Each new row is followed by what is left after taking away its nearest point in the smallest flat space through zero that holds the last named rows.

J337, 3 rows:
[[-3.55  0.45 -3.30  0.51 -0.03  0.24  2.32  2.51]
 [-3.12 -0.33 -0.89  3.96  2.50 -0.93 -0.96  1.91]
 [-5.50  4.60 -2.91 -3.08  5.87  3.03  6.50 -3.60]]
New rows:
[ 0.06  0.84  0.59  2.05 -1.43 -4.41 -0.28 -0.08] | [-0.20  1.70  0.24  0.61 -1.04 -3.68  1.09 -1.07]
[-0.32 -0.91 -1.49 -2.51 -0.23 -3.30 -0.63 -0.05] | [-0.57 -0.72 -1.09 -2.00  0.81 -3.32 -0.90 -0.55]
[-0.03  0.05  1.45 -2.57  0.81 -1.01 -0.45  0.17] | [-0.76 -0.17  0.88 -1.83  0.76 -1.25 -0.50  1.08]
[ 0.12 -0.56 -1.75 -3.16 -0.33 -1.00 -0.03 -1.13] | [-0.38 -0.94 -1.38 -1.39  0.62 -1.56 -1.14 -0.68]
[-5.26  0.80  3.55 -2.27 -2.45 -2.62  1.27 -2.43] | [-4.96  0.07  3.84 -1.16 -2.89 -3.22  0.15 -1.60]
[ 2.96 -0.14  2.30 -0.43  4.08 -4.74 -0.73  1.64] | [ 1.92  0.33  0.31 -2.01  2.77 -4.12  1.43  2.58]

J20 (3 x 8):
[[ 3.00  2.90 -1.39 -1.78  2.40  2.09 -4.25  3.30]
 [-3.74  0.35 -0.09  1.40 -2.52  4.83  0.36  0.63]
 [-2.02 -2.92  2.18 -1.01  4.00  0.58  0.10  1.67]]
New rows:
[-3.21 -3.55  1.41 -2.35  0.22 -0.26  2.20  1.84] | [-0.34 -0.58 -0.57 -2.39 -1.51 -0.59  0.70  1.66]
[ 2.24  2.79  3.60  3.40 -0.28  2.23 -0.86 -2.52] | [ 1.92  1.59  4.42  2.99  1.22  1.57 -0.58 -2.30]
[-3.42 -0.81 -0.96  3.16 -0.77  3.28 -0.77 -0.40] | [-0.32 -0.64 -1.16  2.10  0.91 -0.16 -1.33 -0.77]
[-0.66  1.65  1.38 -1.70  0.07  1.41  2.74 -0.89] | [ 0.27  2.00  1.17 -2.06  0.55  0.89  2.24 -0.70]
[-1.87  1.09 -2.29  2.97  0.67  1.57  2.18 -2.05] | [-0.36  1.08 -2.17  1.96  2.71  0.53  1.18 -1.27]
[ 1.38  0.52 -3.16 -0.28 -3.25 -0.67  2.10  2.51] | [ 0.39 -1.09 -1.98 -0.83 -1.08 -0.57  2.21  3.31]

J444, 3 rows:
[[ 3.26  4.03 -1.14  1.46 -2.05 -3.68  0.92 -1.88]
 [-3.21  4.05 -4.52 -0.02 -1.63  0.45 -0.26  1.11]
 [ 2.18  7.51 -5.96  5.34 -1.23 -1.47  3.29 -0.74]]
New rows:
[-0.71 -0.04  3.45  3.04  2.90 -3.05  3.13  2.92] | [-2.61  1.00  2.55  1.19  1.49 -3.57  1.82  3.26]
[-2.18  1.39  0.62 -1.38  0.64  1.38 -2.17 -1.35] | [-0.41  1.50  0.92  0.09  1.17  1.07 -1.16 -1.89]
[-2.50  2.45  1.62 -2.65  1.55 -2.70  2.80  0.08] | [-2.08  1.73  1.80 -1.62  2.55 -1.81  3.51  0.24]
[ 3.44 -2.38  2.32  2.18  3.54 -2.19 -2.62 -1.12] | [ 0.06 -0.02 -0.84  1.32  2.35 -1.38 -3.38  0.09]

J116:
[[-2.14  0.28 -0.74  0.64  0.41 -1.88  0.43 -1.80]
 [ 3.17  2.98 -2.68  3.60  1.16 -2.45 -3.02  2.38]
 [-2.28  0.24 -1.98  0.42 -1.79  0.44  2.05  1.03]]
New rows:
[ 3.78  0.41 -2.09 -1.26  2.88 -0.95 -4.26 -1.55] | [ 0.52 -0.47 -3.09 -2.23  0.51  0.69 -1.05 -1.08]
[-3.05  0.91 -0.93  3.37 -3.05 -0.81  0.44 -0.23] | [-0.47  0.01  1.63  2.00 -2.01  0.36 -0.97 -0.46]
[ 0.46 -0.60  2.03 -3.78 -2.05 -0.64 -2.97 -3.84] | [ 0.27  0.82 -0.81 -2.04 -3.43 -0.66 -2.39 -1.25]
[-0.39 -2.04  1.83 -3.37  2.36 -3.07  3.56  0.99] | [ 0.75 -0.88  0.37 -2.02  2.13 -3.34  2.90  2.77]
[ 1.71 -0.60  3.65 -4.56 -1.04  1.81 -2.00 -3.53] | [ 0.34  1.67 -0.62 -1.56 -2.25  0.13 -1.38 -1.42]
